All groups share one centre, and each spreads out both ways along 10 directions, with some noise.
(in the rows, 128 means zero)
Known rows, each followed by its group:
[138 146 108 116 158 185  72 153 159 114 106 184 174 142  91]  lezez
[136  85 128  95 104 177 110 116 128 175 154  26  66 153 199]  Boz
[ 96 193 140 146 122 116  93 141  77  92 146 164 168 151 114]  Gadus
[147 138  88 170 100 182 115 131 129 135 160  90 113 145 132]  rifa
[146 179 111 158 119 119 131 124  87 117 124 150 116 119  95]  Boz
[158 111 122 135 113 144 129 147 177 144 100  96  81 109 186]  Zudan
[184  91 205 154 134  81 138 139 144 189 127 166  76  99 137]  lezez
[110 126  89 121 127 120 173 133 181 110  69 138 168 113 162]  Zudan
[173 178 127 130 124 132 132 167 130 119 118 137 103 141  62]  lezez
[128 118  72 156 118 152 102  91 157 127 112 139 118 114 142]  Gadus
[146 188 147 138 105 119 127 174 138 113 130 134  74 136  80]  Gadus
[147 114 148 124 150 117 106 132 135 123 121 144 105  97 121]  rifa
[121  91 125 161 110 146 130  92 152 173 176 115 104 168  63]  rifa
[151 102 122 100 127 174 135 133 135 150 167 118 104 119 126]  Boz
[124 147 127 133 132 134 125 122  99 126 130 149 142 124 118]  Boz
[ 63 129 127 138  97 169  88  69 144 199 130 146 118 198  99]  rifa
[107 143 104  97 137 163 116 134 117  96 142 149 158 111 138]  Zudan
[137 154 162  91 110  94 146 122 125 172 104 166 112 156 123]  lezez
[149  96 173 130 142 146 113 121 110 189 123 110  94 125 146]  lezez
[ 99 124 136 150 109 129 130 120 130 148 123 137 146 134 182]  Zudan
[ 68 187 116 114  95 128 137 119 125 107 107 126  92 121 141]  Gadus
[114 140 140 157 110 146 102 133 133 130 180 148 120 144 101]  Zudan
[ 88 167 146 112 138 174  95 128  87 130  97 135  86  65 195]  Boz
[106 151 141 105 125 140 103 150 110 109 134  93 139 160 139]  Boz
[125  99  94 120 155 167 113 110 166 132 110 171 170 116 114]  Zudan
[145 103 155 136 152 129 153 162 125 114 124 103 110  63 174]  rifa
[135 145 104 173 121 171  51 127 164 127  88 101  59 128 122]  Zudan
[180 136 127 123 123 129  82 149 127 121 139 115 107 141 143]  rifa
[104 137 131  93 129 105 210 158  94  68 166  85 132  75 140]  Gadus
[121 139 151 119 120 146 134 137 100 153 112  53  74 132 164]  lezez
[204  90 113 122 145 151 106 151 138 102 171 110  79  60 150]  rifa
[135 143  88  92 123 162 110 119 130 118 141 129 125 145 102]  Boz
[102 152  96  80  99 145  60  90 145 113 123 109  60 141 140]  Zudan
[129 114 130 183 112 144  91 103 130 169 111  91  82 136 161]  Gadus
[140 109 150 155 135 143 144 146 130 147 135 113 113 107 138]  rifa
[145 107 146 129 126 130 111 138 148 141 130 106  98 131 139]  Boz
[107 125 138 101 131 151 118 107  92 145 153 145 113  96 158]  Boz
[154 152 206 116 174 129  84 150  44 151 133 174 126 108 116]  Boz
[115 146 141  92 148 151  84 117  81 134 116 133 133 133 147]  Boz
[126 135 134 107 134 143  83 124 140 129 136 176 114 111 132]  Gadus
[111 159 122 123  84 114 104 117 110 114 204  98 105 205  57]  Zudan
[143 202 155 217 102 115  66 146  95 137 125 162  96 154  94]  lezez
[130 156 115  76 122 131 152 177 179  75 110 114  83  87 127]  Gadus
[138 102  63 136 113 162 100  86 156 125 138 110 109 126 138]  Gadus
[131 172 105 171 107 114 154 151 159 103 115 201 147  97 132]  Gadus
[183 178 137 165 128 136  50 180 148 112 122 151 128 177  72]  Gadus
[ 41 108 131 104 110 129 127  91 156 124 150 145 137 127 157]  Zudan
[125 108 104  69 104 142  97 108 173 122 164 126  92 135 143]  lezez
[112 119  81 100  86 204 175  89  84 166 212  86 100 120 167]  Boz
[136 103 134 146 143 121 116 120 142 134 106 125 118 114 125]  rifa
[156 140 104 179 144 136 114 129 111 101 117 118 103  94  89]  Gadus
[ 96 127 117 168 187 133 115  45  28 127  84 135  78  19  99]  lezez
[136  92 165 129 152 115 101  97 124 171 128 170 125 131 102]  Zudan
[154 165 135 124  90 151  86 181 135 107 218 118 122 193  89]  lezez
[164  78 128 144 143 173  76 169 183 117 186 140 156 138 119]  lezez
[158 107 185 144 154  73 149 126  74 167 105 118 151 149 124]  Zudan
[ 50 160 135 111 144 138 120 156 168  60 112 191 135  52 148]  Boz
[ 89 124 135 124 110 129 136 119 112 132 166 120 155 150 151]  Zudan
[140  60 124 104 125 111 157 113 159 123 163  97 105 100 153]  lezez
[ 92 160 126 130 129 135  98 109  82 103 132 118 103 107 124]  Gadus
[126 156 125  97  98 158 134 158 101 145 148  96 182 201 178]  rifa
[104  81  93 120 118 174 158 103 146 129 188  94 117 110 122]  rifa
[ 88 129  93 127  92 190 101  83 120 146 206 124 103 150 107]  rifa
[108 125  98 122 134 161  75  95 137 114 111 125  85  92 140]  lezez
[122 138 161 139 107 123 123 157 114 129 137  69  86 125 184]  rifa

New rows, each followed by its group:
[145 135 124 184 135 124 105 129 132 143  66 100 120 144 125]  Zudan
[120 153 206 138 122 126  80 179 121 119 201 163  86 115 111]  Boz
[140 109 175 125 148  91  86 117 123 133 136 151  87 109 108]  rifa
[102 138 172 157 104 115  53 100  56 146 183 109  88 145 170]  rifa
[139 120 190 113 157 124 112 144  77 138 159 111  93 108 103]  Gadus
[115 143 126 140  97 135 169 140 108 121 171  97 106 115 147]  Boz
[ 98 142 136 123 140 153  71  86 114 164  76 116  91 156  98]  Gadus
[ 97 146 222 159 148 131 133 160  70 161 124 161 128  80 184]  rifa
[132 125  90  86 132 102 151  68 135 131  97 155  98 107  90]  lezez
[129  85 212 108 145 124 130 171 141 156 111  75  93 103 209]  Gadus
[101 128  81 122 113 154 102  61 105 123 164 141  96 106 118]  Gadus
[101 152  80 121 114 141 182 117 115  98 142 134 159 114 118]  Boz
[153 121 157  81 150 135 148 143  87 139 134 115 105  84 154]  Boz
[ 88 118 120 145 109 125 133  89 124 155 148 194 180 127 178]  Gadus
[125  96 112 152 146 143 119  97 121 151 113 122 159 144 118]  lezez
[108 109 122 168 106 141 112 115 111 155 155  85 188 213 141]  lezez
[166 122 130 124 163  65 141 150 116 107  45  76 190 182 108]  Boz
[144  58 170  91 158 147 135 155 150 144 168 118 131  98 162]  lezez
[129 124 163  98 134  99  96 147 129 114 119  93 109 140 149]  Boz
[141  98 131  92 130 121 120 112 137 140 138  96 108 149 124]  Zudan
[104 142 126  99 142 184  75 152 122  80 183 105  89 100 102]  Zudan
[173 132 132 129 134 159  98 132 104 160 158 127 128 172  82]  Boz
[118 142 172 132 102 114 115 157 112 129 174 116 115 147 159]  lezez
[106  80 133 116 113 142 108  97 138 174 138  98 150 177 176]  lezez
[109 134 127 119 128 121 126 123 136 119 125 132 131 132 125]  Zudan
[137 170  70 131 114 157 119 122  97 127 110 159 206 155 179]  Zudan
[182 167  88  83 102 134  79 159 142  74 160 102  88 144 129]  rifa
[134 116 188 153 136 111 153 151 121 171 115 127 131 140 134]  Gadus
[ 99 127 108 135  84 158  96  92 130 157 194 145 144 183 140]  Zudan
[ 98 100 136  88 158 168  84 113 118 131 164 169 178 127 138]  lezez
[ 99 164 118 131 110 144  87 114 113 123 129 151 125 131 154]  Zudan
[ 96 118 141 169 127  97 136 110 148 144  84 136 143 144 124]  Zudan
[ 82 128 127 113 123 134 119 122 133 104 167 118 133 143  97]  Zudan
[130 131 106  86 110 151 119 107 148 130 150 112  66 131  93]  Gadus
[129 138 129 131  93 181 100  98  65 183 192  94  79 149 155]  Boz
[126 150 172  91 111 120  94 158 126 143 114 103  99 154 192]  rifa
[132 123 145 152 101 138  97 111 101 168 173  96 104 180 119]  Gadus
[118 126 199 161 116 139  67 178 148 138 150  87  87 154 157]  Boz
[174 102  97  88 137 115 108 130 134  97 148 104 147 145 130]  rifa
[139 157  65 136 123 170 108 128 152 109  93 149 157 132 138]  Zudan
[136 109 126 100 116 144  84 123 154 140 168 109 108 169 114]  Boz
[103 112 178 100 145 150  76 152 154 149 124 175 158 123 196]  lezez
[143 168 160 104 142 128  53 176 122  98 152 180 167 162 106]  Gadus
[129 117 128 131 102 143 135 106  83 165 175  86 115 159 151]  Boz
[109 113 112 146  90 146 107 119 185 143 124  83  75 142 166]  Zudan
[167 159 141 151 133 160 112 163 129 135 136 168 100 102  98]  rifa
[ 97 159 147 130 117  84 140 132  83 100 130 118 135 127 151]  Boz
[197 126  85 139  95 138  93  91 129 200  87 134 132 183 195]  Zudan
[ 99 154 101 123 119 171  91 120 104 112 170 146 160 147 122]  Zudan
[198 125 135 129 158 149 132 162 140 139 133 165 124 113  59]  Boz
[107 115 136 107  99 139  80  85 142 165 166 157  90 143 154]  Zudan
[ 61  87 143  91 144 143 159 111 120 131 161 139 189 113 170]  Boz
[105 169 151  72 120  70 131  98  58 129 131 179 158 143 147]  Zudan
[164 150 115 149 100 126  99 156 135 127 108  63 113 177 164]  rifa
[101 119  86  84  98 127 141  95 161 132 104  82 119 161 162]  lezez
[167 154 131 125 138 143  88 144 132 129 131 181 116 130  93]  rifa
[109  72 162 108 124 101 111 105 176 144 131  48  39 147  99]  Zudan
[128 120 103 102 137 122 156 135 153 107 109 120 153 128 120]  Zudan
[125 125 115 171  98 129 140 110 125 148 156 131 118 130 145]  Gadus
[155  71 139 157 134 144 127 127 190 187  67  96 102 131 169]  Gadus
[118  90 173 123 135 115  97 105 141 155 140 122  68 109 136]  rifa
[141  80 111 104 117 133 132 119 167 140 154  93 124 157 128]  Boz
[ 95 146 155 109 129 131  91 115  90 126 145 155 108 102 155]  Boz
[ 90 105 149 131 133 163 140 106 134 169 152 153 122 118 109]  rifa
[100 114 177 136 122 133 102 123 131 158 143 145  85  91 184]  Zudan
[ 56 219 173 147  83 123 110 139 106 126 143 153  83 161  75]  rifa
[ 65 136 146 137 107 172 126 138 111 132 195 127 152 145 146]  Boz
[133  60 156  95 163 119 133 115 158 147 124 136 112  90 132]  rifa
[ 70 183 148 176 110 116  89 117  57 114 138 143 155 135 169]  Gadus
[165  62 138  85 123 147 164 112 180 186 154 114  64 114 112]  Gadus
[133 119 125 110 114 105 150 136 169 119 133 115 110 144 100]  Zudan
[114 122 120 145 119  99 136 116 164 102 165 199 144 112  83]  Boz
[ 96 122 147  96 113 135  98 100  84 148 174 110 111 140 169]  Boz
[ 83 211  91 145  97 181  51 147 111  85 143 111 151 189 117]  lezez
[ 80 119 128 163  88  90 127  91 134 128 149 117 116 135 167]  Boz
[119 171 155 127 145 130 100 144  96 102 111 129  73  82 113]  Gadus
[134 113 143 113 117 115 126 128 103 138 174 100 149 169 136]  rifa
[179 117 132  91 156 155  81 132 120 133 145 141  92 116  89]  Zudan
[151 102 132 175 137 161  85 138 173 146  97  90  68 117 123]  Zudan
[102 117 174 119 131 145  74  91 104 184 135 147  93 137 145]  Gadus
[ 65 146 109 179 123 120 135 103 121 102  90 108 138 118 123]  rifa
[ 84 120 160 103 139 180 115 146 134 131 141 123 106  81 186]  Boz
[119 202 194 158 116  75 120 181  76 108 114 125 127 153 130]  rifa
[183  92 126 149 135 135 110 172 191 142  99 102 172 188 134]  Gadus
[137  86 119 192 146 147  78  86  68 138 139  53  99 106 155]  Gadus
[128 104 137 101 107 156 111 146 157 152 155  84 133 182 160]  lezez
[ 90 124  97 106 128 118 138 137 194  72 118 144 156 120 116]  Boz
[155 171 154  75 140 159  56 155  75 119 157 190 128  95 187]  rifa
[106 123 164 116 136 142 130 135  92 140 158 129 129 111 154]  Boz
[115 198 158 135 119 138  56 154 118 113  84 102  47 129 116]  Gadus
